The groups are shells around one centre, one inside the other: the same stretched ball of 7 dimensions in 10 sizes.
Some rows, each with its group after it:
[-209,   35,  150,  136,   26,   32,  126,   39, -109,  -44,  300,   17,
 -276, -109, -365,  118,  225,  -91] -> (3)
[-154,   85, -132,   67,  156, -288, -163, -137,   93, -170,  -35,    7,
  111,  112,  284,  135,  -11, -292] -> (4)
[-120,   59,  -89,   70,  158,   47,  -59,  244, -122, -124,  220,   37,
 -182,  -51,   71, -118,  184, -173] -> (4)
[ -30,  -38, -169,  255, -260, -115, -107,  199,   37, -117,  231,  140,
  -56,  133, -206,  401,  -37, -128] -> (2)
[-225,  119,  100,   97,  303,  -51,  -43, -116,  -41, -106,  162,  -77,
  -45, -159,   85, -143,  129, -173] -> (0)
[-208,  102,  -46,  130,  218,  -27,  -32,  162, -143, -227,  275,  -81,
 -190,   67,   39,  -90,  219, -212] -> (6)
[-176,   32,  148,  -69,  249,  -63,   93,  -51,  -34,   42,   32,   34,
 -171, -132,    3,   58,  158, -197] -> (8)
[ -50,   38,  -61,  105,  -42, -189, -170,  -52,  120,  -78,   83,   77,
   97,   87,  107,  231,  -80, -175] -> (9)
[-117,    4,   96,  217,   99,   30,  -18,   50,  -21,   11,  230,   29,
  -73, -242, -160,   66,    3,  -70] -> (1)
[-111,  -64,  110,  109,  242, -106,   20,  -91,   81,  152,  -76,   87,
   25, -351,    5,  200, -116, -159] -> (9)
[-298,  116,  -32,   44,  335, -156,    2, -117,  -72, -178,   37,  -55,
 -102,  -64,  138,  -79,  225, -285] -> (8)
[-282,  182,   33,   37,  305, -199,  -58, -149,  -47, -272,  161, -159,
  -65,  175,  191,  -74,  215, -284] -> (4)
[ -96,   51, -113,  178,  -76,  -20, -116,  135,  -33, -144,  260,   79,
  -79,    2,  -75,   68,   92, -123] -> (8)
[-257,  154,  211,  -27,  323, -130,  -11, -328,   18,  -65,   78,  -85,
  -14, -122,  116,  -99,  151, -192] -> (2)
[-183,   40,   24,  133,  163, -191,    4,   29,  -18, -149,  149,  -68,
 -104,  158,  -10,  229,   63, -245] -> (2)
[-148,   49,   86,  151,  138, -108,  -18,   37,  -17, -110,  226,  -68,
  -93,   86,  -44,  160,   42, -172] -> (0)
[-174,   59,   23,  -94,  288, -126,    7,  -59,  -15,  -27,  -44,   40,
  -96,  -77,  195,   -4,  149, -260] -> (0)
[ -84,   50,    0,  137,  -16,  -30, -121,  -26,   39,  -37,  179,   89,
   12, -139,  -31,   51,   14,  -91] -> (9)
[-239,  103, -100,   96,  154, -193,  -53,  -47,  -38, -227,  101,  -29,
  -80,  100,   84,   63,  171, -271] -> (0)
[ -96,   -3, -212,  210,  -54, -248, -157,    5,   98, -138,   26,   99,
   88,   73,   62,  320,  -84, -232] -> (5)
[-235,   80,   17,  -61,  507,  -84,    3,  -67,  -66,  -39,  -77,  -20,
  -82, -251,  310, -210,  169, -281] -> (6)
[-174,   39,  -35,  209,  135, -187,  -80,  -62,   37, -129,  102,  -21,
   29,  -13,   25,  178,  -21, -208] -> (6)
[-221,  143, -122,  169,  115, -232, -135,  -13,  -24, -339,  217, -112,
  -25,  296,  129,   86,  124, -275] -> (5)
[-165,  101,  -15,   43,  260,  -75, -102,  -51,  -15, -101,   85,   -5,
   -8, -113,  209, -123,   99, -204] -> (6)
[-314,  216,  166, -118,  421, -220,   -9, -335,  -18, -190,   52, -165,
  -51,  101,  276, -143,  254, -299] -> (3)
[-237,  123,   27,   71,  126,  -30,  -38, -161,  -42, -104,  151,   35,
  -77, -208,  -35, -120,  216, -145] -> (4)
[-183,   86,    1,  190, -124,    2,   15,  149, -124, -218,  428,   -6,
 -261,  154, -323,  126,  253, -110] -> (3)
[-137,   24,   49,  -17,  163,  -93,   46,   90,  -45,  -47,  101,   22,
 -184,   62,   14,  141,  136, -220] -> (6)
[-130,   58,   26,   43,  111, -189,  -98, -196,  107,  -29,   -5,   55,
   81,  -71,  123,  138,  -19, -194] -> (1)
[-244,  162,  118,  -46,  482, -155,  -38, -114,  -50, -174,   97, -179,
  -63,   84,  327, -163,  170, -287] -> (5)
[-143,   85, -151,  238,  103, -135, -155,  165,  -47, -282,  264,  -77,
  -35,  203,  104,   71,   47, -225] -> (7)
[-116,  -18,  127,   82,  162, -160,   14,  -91,   79,   57,   19,   28,
   -9,  -91,  -14,  268,  -68, -177] -> (4)
[-162,   24, -113,  283,    2,  -48,  -77,   72,  -34, -133,  209,   60,
  -56, -137, -141,  100,   55, -135] -> (8)
[-329,  135,  296, -103,  615, -114,   97, -366,  -30,   24,  -62, -125,
  -67, -322,  212, -220,  192, -246] -> (3)
[-183,  -14,  105,   35,  133,  -25,   94, -130,    1,  123,  -16,  148,
 -118, -402, -162,   95,  108, -129] -> (3)
[ -65,    5, -121,  197, -254, -218,  -94,   89,   66, -175,  217,   80,
  -45,  316, -164,  471,  -14, -178] -> (9)
[-207,   71,  -16,    2,  281,  107,   65,  232, -212,  -99,  206,   17,
 -322, -157,    1, -223,  334, -187] -> (9)
[-101,   15,    7,  244, -110,  -66,  -75,   -8,   39,  -62,  238,   74,
  -18,  -75, -210,  224,  -14,  -82] -> (8)
[-169,  103,   60,   51,  155, -198,  -55,  -57,   11, -175,  170,  -93,
  -55,  236,   99,  144,   85, -237] -> (1)
[-267,  107,    1,  -48,  528, -245,  -51, -238,   20,  -97, -163,  -71,
   47, -130,  420, -109,   93, -345] -> (5)
[-216,   90,  -83,   50,  195,   32,    7,  170, -172, -170,  206,   15,
 -252,  -70,    9, -160,  308, -204] -> (2)
[ -98,  -29, -140,  278, -219,   18,  -25,  228,  -61,  -98,  293,  155,
 -174,  -71, -348,  241,   95,  -83] -> (7)
[ -68,   -7,   66,    4,  121,  -75,   -4,   70,   18,   35,   75,   69,
  -92,  -35,   33,  168,   20, -171] -> (8)
[-176,  -21,   78,  124,  165,  -43,   74,  -15,  -27,   46,   67,   68,
 -126, -270, -148,  137,   67, -149] -> (0)
[-214,  144, -128,  103,  299, -230, -171,  -66,   -2, -275,   79, -107,
   56,  139,  347,  -65,   80, -307] -> (7)
[-181,   18,  -23,  111,  223, -259,  -26,  -69,   47,  -98,  -15,  -24,
   -2,   52,  113,  247,  -15, -279] -> (5)
[ -31,  -63,    3,  253,  -28,  100,  -13,  304,  -62,   27,  294,  103,
 -155, -185, -242,  156,  -13,  -46] -> (5)
[-124,   -2, -206,  131,   74, -215, -103,   71,   32, -134,   -8,   78,
    1,   55,  128,  225,   -3, -272] -> (4)
[-172,   75,   12,  -37,  161,  -57,   12,   40,  -70,  -89,  117,   31,
 -179,    5,   48,   -5,  217, -211] -> (0)
[-150,  -55,   99,  261,   81,  -71,   60,   11,    8,   36,  144,   35,
  -86, -212, -264,  290,  -47, -114] -> (9)
[-242,   93,   27,  -27,  288,   49,   85,  135, -191, -117,  188,  -11,
 -313,  -95,    0, -183,  356, -209] -> (7)
[-169,   39,   77,  109,  398,  142,   60,  347, -224,  -86,  309,  -93,
 -305, -134,   13, -210,  213, -162] -> (3)
[-192,   40,  211,  -32,  388,  -50,   72, -122,  -18,   80,    7,  -15,
  -99, -271,   76,  -36,   93, -184] -> (0)
[-159,   57,  191,   32,  262,   58,   65,   81, -104,   -7,  237,  -40,
 -215, -129,  -58,  -66,  169, -126] -> (6)
[-153,   71, -139,  265,  -29, -140, -143,   28,    6, -226,  231,    4,
    7,   78,  -35,  138,   35, -173] -> (6)
[ -76,  -72,    4,  219,  -44,  -32,    7,   96,   20,   57,  133,  138,
  -81, -212, -240,  289,  -49,  -94] -> (1)
[-243,  123,  122, -199,  419, -205,   35, -216,   -6,  -62,  -86,  -53,
  -90,   21,  301,  -50,  210, -318] -> (9)
[-102,   81, -205,   93,  -48, -172, -155,  118,   -1, -244,  168,   47,
  -43,  261,  117,  146,  101, -240] -> (4)
[-124,  -30,  -48,  -36,  279, -240,  -11,  -46,   70,   36, -193,   84,
    1,  -76,  242,  220,  -30, -305] -> (3)
[-252,   17,  174,   76,  453,  -15,  105, -117,  -60,   76,   -4,  -17,
 -114, -454,    1,  -89,  102, -180] -> (2)
[-201,   39,  276,   70,  287,  125,  130,  -14, -111,   83,  224,  -16,
 -229, -379, -201, -109,  179,  -66] -> (7)
[-107,   26, -157,  102,  -24, -102,  -43,  290,  -86, -208,  236,   36,
 -207,  273,  -30,  204,  154, -231] -> (7)
[ -78,  -28, -169,  127, -148,  -87,  -43,  166,   -5,  -70,  119,  181,
 -124,   10, -139,  275,   74, -169] -> (5)
[-117,   59,  -88,  134, -228, -240, -116, -133,  108, -152,  135,  102,
   28,  185, -113,  364,   29, -172] -> (7)
[-140,   29,  -19,   95,  -76, -143,    0,   21,    0, -111,  168,   64,
 -132,  130, -153,  285,  113, -181] -> (1)
[ -83,   59,   67,  132,  -48,   -5,  -62,   80,  -16,  -80,  314,   26,
 -103,   40, -134,  107,   75,  -84] -> (2)
[-233,   79,  -75,  102,  217, -274,  -57, -106,   17, -201,   22,  -54,
   -9,  122,  146,  159,   75, -307] -> (2)
[-181,  143,   -8,   43,  -12, -154,  -91, -113,    5, -208,  210,   -9,
  -58,  182,   14,   71,  179, -190] -> (1)
[-218,   26, -115,  112,  220, -157,  -26,  -54,  -15,  -86,  -40,   60,
  -39, -180,   84,   65,   89, -256] -> (1)
[-151,   49,   97,   88,    9,   -1,   48,   79,  -74,  -71,  282,   21,
 -220,   13, -216,  119,  181, -116] -> (8)

New rows, each followed by its group:
[-206,  128, -162,  165,  -44, -217, -140,  -74,    7, -296,  189,   -3,
  -14,  208,   19,  132,  142, -233] -> (8)
[ -51, -123,  -15,  292,   63,   53,   44,  359,  -72,   49,  219,   86,
 -185, -201, -248,  256,  -58,  -96] -> (3)
[-198,   95,   -3,   84,  167,  -68,  -73, -134,   -7,  -82,   87,   37,
  -16, -206,   61,  -81,  126, -168] -> (0)
[-244,  149,  -16,   57,  276,  -59,  -92, -130,  -51, -157,  114,  -28,
  -31, -166,  166, -226,  195, -203] -> (1)
[-155,   40,   -3,   91,  164, -177,  -22,   63,  -15, -142,  132,  -47,
  -95,  166,   58,  194,   64, -249] -> (6)
[-194,  138,  190,   81,   86,  -65,  -22, -150,  -15, -124,  296,  -79,
  -89,   48,  -98,   21,  154, -118] -> (7)
[-129,   39, -140,   77,  -28, -139,  -76,   35,    6, -124,   83,  109,
  -67,   44,   10,  162,  107, -211] -> (0)
[ -80,  -34, -135,  246, -115,  -95, -114,  -11,   80,   -7,   64,  186,
   57, -233, -123,  243,  -76, -112] -> (3)
[-117,    0,  -32,  191,  217,  -91,  -69,   95,   -2,  -62,  106,   -4,
  -15, -103,   79,   98,  -43, -190] -> (8)
[-179,   20,    2,   51,  244,   57,   58,  151, -132,  -19,  123,   60,
 -226, -251,  -31,  -94,  205, -170] -> (0)
[-285,  162,   99,  -25,  282, -133,    5, -197,  -54, -166,  119,  -83,
 -112,    9,   98, -102,  258, -239] -> (6)
[-138,   56, -115,  102,  -28, -149,  -56,  112,  -35, -198,  189,   30,
 -130,  222,  -27,  202,  136, -225] -> (6)
[-224,  113,   13,  -32,  526, -119,  -36,   14,  -85, -143,   28, -120,
  -88,  -23,  373, -194,  158, -310] -> (4)
[-232,   31,  239,   17,  241, -141,  107, -289,   47,   82,  -16,   14,
  -63, -245,  -97,  159,   71, -170] -> (3)
[-224,   28,    7,   63,  486,  115,   59,  160, -180,    2,   67,   14,
 -214, -454,  105, -306,  211, -191] -> (3)
[-202,   62,  174,  -86,  485,  -45,   72,  -24,  -73,   19,   18,  -60,
 -155, -170,  193, -122,  157, -235] -> (0)
[-183,  -39,  136,  159,  339,   39,  123,  146, -110,   54,  142,  -19,
 -214, -301, -132,   40,   76, -147] -> (2)
[-147,   20,  -83,   82,  169,  -87,    6,  232,  -98, -144,  153,   -3,
 -200,  111,   35,  112,  143, -248] -> (8)
[-167,   21,  -74,  154,  242, -122,  -38,  118,  -48, -129,  101,  -28,
  -82,   -9,   94,   86,   49, -245] -> (0)
[-126,   79, -148,  192,   72,  -77, -155,  147,  -42, -223,  240,  -12,
  -38,   85,   92,    3,   75, -189] -> (1)
[-247,   21,  136,  201,  253,  -21,   61, -167,  -22,   40,   80,   19,
  -60, -451, -164,    8,   62, -118] -> (3)
[-237,   72,  211,  -36,  620,   10,   61, -101,  -77,   61,  -12,  -81,
  -98, -406,  233, -277,  128, -209] -> (5)
[-295,  182,  -57,    3,  377, -287,  -99, -205,  -12, -285,   13, -140,
   11,  167,  356,  -76,  180, -357] -> (7)
[-250,  169,   83,  103,   95,  -69,  -65, -227,  -23, -171,  238,  -38,
  -43,  -79,  -54,  -98,  206, -134] -> (5)
[-215,   88,    9, -104,  367, -210,  -42, -242,   50,  -28, -168,   32,
   29, -155,  324,  -44,  103, -299] -> (4)
[ -88,   19,   76,  136,   58, -129,  -49,   16,   46,  -50,  174,   -6,
  -27,   68,  -34,  242,  -41, -154] -> (8)
[-184,   78,   29,  167,   61, -202,  -44,  -42,    7, -198,  223,  -80,
  -58,  219,  -53,  233,   63, -210] -> (4)
[-176,  123,   21,   95,  231,  -80,  -87,   34,  -58, -194,  236, -100,
  -74,   88,  133,  -74,  129, -204] -> (6)
[-265,  127,  114,  -59,  412,  -56,   -5, -271,  -25,  -11,  -33,    0,
  -32, -358,  195, -254,  195, -205] -> (5)
[-173,   58,  146,  -16,  175,   56,   91,   69, -113,   -9,  209,   21,
 -261, -127, -117,  -44,  243, -131] -> (4)
[ -65,  -12,  -49,  101,   50, -140,  -77,   63,   55,  -28,   61,   82,
  -10,    7,   52,  235,  -46, -191] -> (0)
[-283,  165,  167, -139,  362, -165,   41, -249,  -38, -117,   44,  -94,
 -124,   36,  174,  -90,  267, -272] -> (7)
[-128,  -54,  -84,  156,  140,  -67,    5,  118,  -21,   11,   19,  115,
  -90, -227,  -41,  163,   12, -188] -> (8)
[-101,   39, -157,   49,  126,  -99,  -74,  270,  -79, -184,  155,   18,
 -155,  202,  150,   81,  130, -260] -> (2)
[-130,   11,   51,   10,  293, -228,  -41, -123,   90,   13,  -94,    7,
   52,  -55,  226,  175,  -62, -259] -> (2)
[-180,  120,   -6,   22,  248, -213, -125, -173,   53, -147,   27,  -48,
   64,   48,  271,    1,   54, -258] -> (6)
[-199,   86,  -24,   24,  300, -158,  -89, -187,   39,  -61,  -61,   24,
   55, -192,  246,  -66,   63, -243] -> (6)
[-115,   39,  -22,  172, -149, -137,  -56,   14,   26, -134,  240,   55,
  -74,  147, -187,  306,   55, -142] -> (6)
[-102,  -21,  158,  125,  147,    0,   60,  118,  -36,   43,  208,    5,
 -159, -103, -150,  168,   21, -114] -> (6)
[-105,  -30,  -63,   30,  104, -202,  -40,  -58,   86,   26, -108,  133,
   16,  -94,  101,  259,  -34, -236] -> (2)
[-189,   18,    5,  -35,  501,  100,   97,  300, -218,  -16,   81,   -4,
 -311, -254,  158, -248,  255, -239] -> (3)
[-222,  180, -214,  161,  -34, -218, -181,   -2,  -43, -417,  278,  -66,
  -45,  369,   91,   49,  213, -263] -> (3)
[-102,   76, -178,  108,   50, -137, -169,  106,   -1, -202,  144,   32,
   -8,  140,  176,   58,   61, -227] -> (1)
[-108,  -14,  -46,  162,  305, -110,  -76,  100,   10,  -32,   28,   -3,
   14, -139,  184,   74,  -81, -222] -> (7)
[ -80,   64,   74,   53,   55, -194, -118, -131,  114,  -59,  101,    3,
   73,  109,  106,  206,  -55, -174] -> (3)
[-144,   77,  106,  -18,  294,  -80,  -18,   15,  -31,  -63,  121,  -57,
 -100,   20,  159,  -20,  104, -212] -> (0)
[-190,  108,  -96,  170,  178, -216, -153,  -69,   22, -235,  124,  -72,
   56,  110,  185,   56,   31, -253] -> (1)
[-190,   13,  214,  -20,  381,  141,  174,  151, -175,   84,  167,   -1,
 -330, -321,  -97, -144,  244, -133] -> (5)
[-110,   21, -128,   12,  236, -161,  -78,  125,   -8,  -96,  -15,   36,
  -53,   57,  262,   85,   43, -286] -> (1)
[-134,    0,  -20,   41,   52, -159,   42,  124,  -30,  -95,  113,   34,
 -185,  187,  -59,  298,  112, -241] -> (9)
[-254,   85,  -76,  -43,  425,  -89,   14,   36, -120, -127,  -18,  -12,
 -164, -125,  250, -176,  254, -307] -> (4)
[ -90,    5, -143,  250,   30,  -35, -118,  188,  -29, -118,  203,   63,
  -42,  -79,  -22,   88,    0, -145] -> (1)
[-249,   86, -204,  103,  181, -152,  -64,    3,  -68, -215,   40,   32,
  -87,  -38,  121,  -24,  201, -282] -> (5)
[-220,   53,  166,   57,  282, -129,   40, -206,   20,    5,   32,  -28,
  -42, -188,    6,   71,   64, -188] -> (0)
[-171,   47, -114,    5,  166, -342,  -80, -132,   94, -137, -116,   25,
   48,  167,  249,  262,   14, -339] -> (3)
[-228,   30,   46,   30,  176,   -3,  112,   22, -110,  -21,   98,   69,
 -246, -212, -140,   11,  251, -179] -> (5)
[-252,   73,  248,  -81,  535,   21,  135,  -69, -116,   52,   48,  -74,
 -211, -307,   97, -205,  223, -201] -> (1)
[-257,  144,   36, -116,  415, -135,    0,  -94,  -76, -146,   17,  -71,
 -130,   15,  287, -167,  260, -304] -> (8)
[-193,    4, -117,  186,  237, -153,  -67,  -64,   24,  -56,  -53,   59,
   39, -262,  106,   70,  -11, -234] -> (7)
[-243,   89,   19,    2,  207, -199,  -15, -257,   35,  -74,  -46,   31,
  -13, -119,   94,   55,  132, -244] -> (6)
[-139,   74,   -2,  179,  -96,  -65,  -74,  -20,    0, -135,  273,   43,
  -65,   19, -170,  137,   97, -108] -> (0)
[-148,   72,  -52,   15,  120,  -78,  -73,  -47,   -2,  -65,   52,   87,
  -45, -121,  100,  -24,  125, -189] -> (6)
[-306,  124,  265, -109,  698, -129,   80, -278,  -41,    4,  -77, -160,
  -67, -253,  320, -228,  158, -286] -> (3)
[-188,   88, -106,   98,  -49, -265, -104, -175,   75, -186,   61,   53,
   27,  139,   18,  241,   80, -236] -> (1)
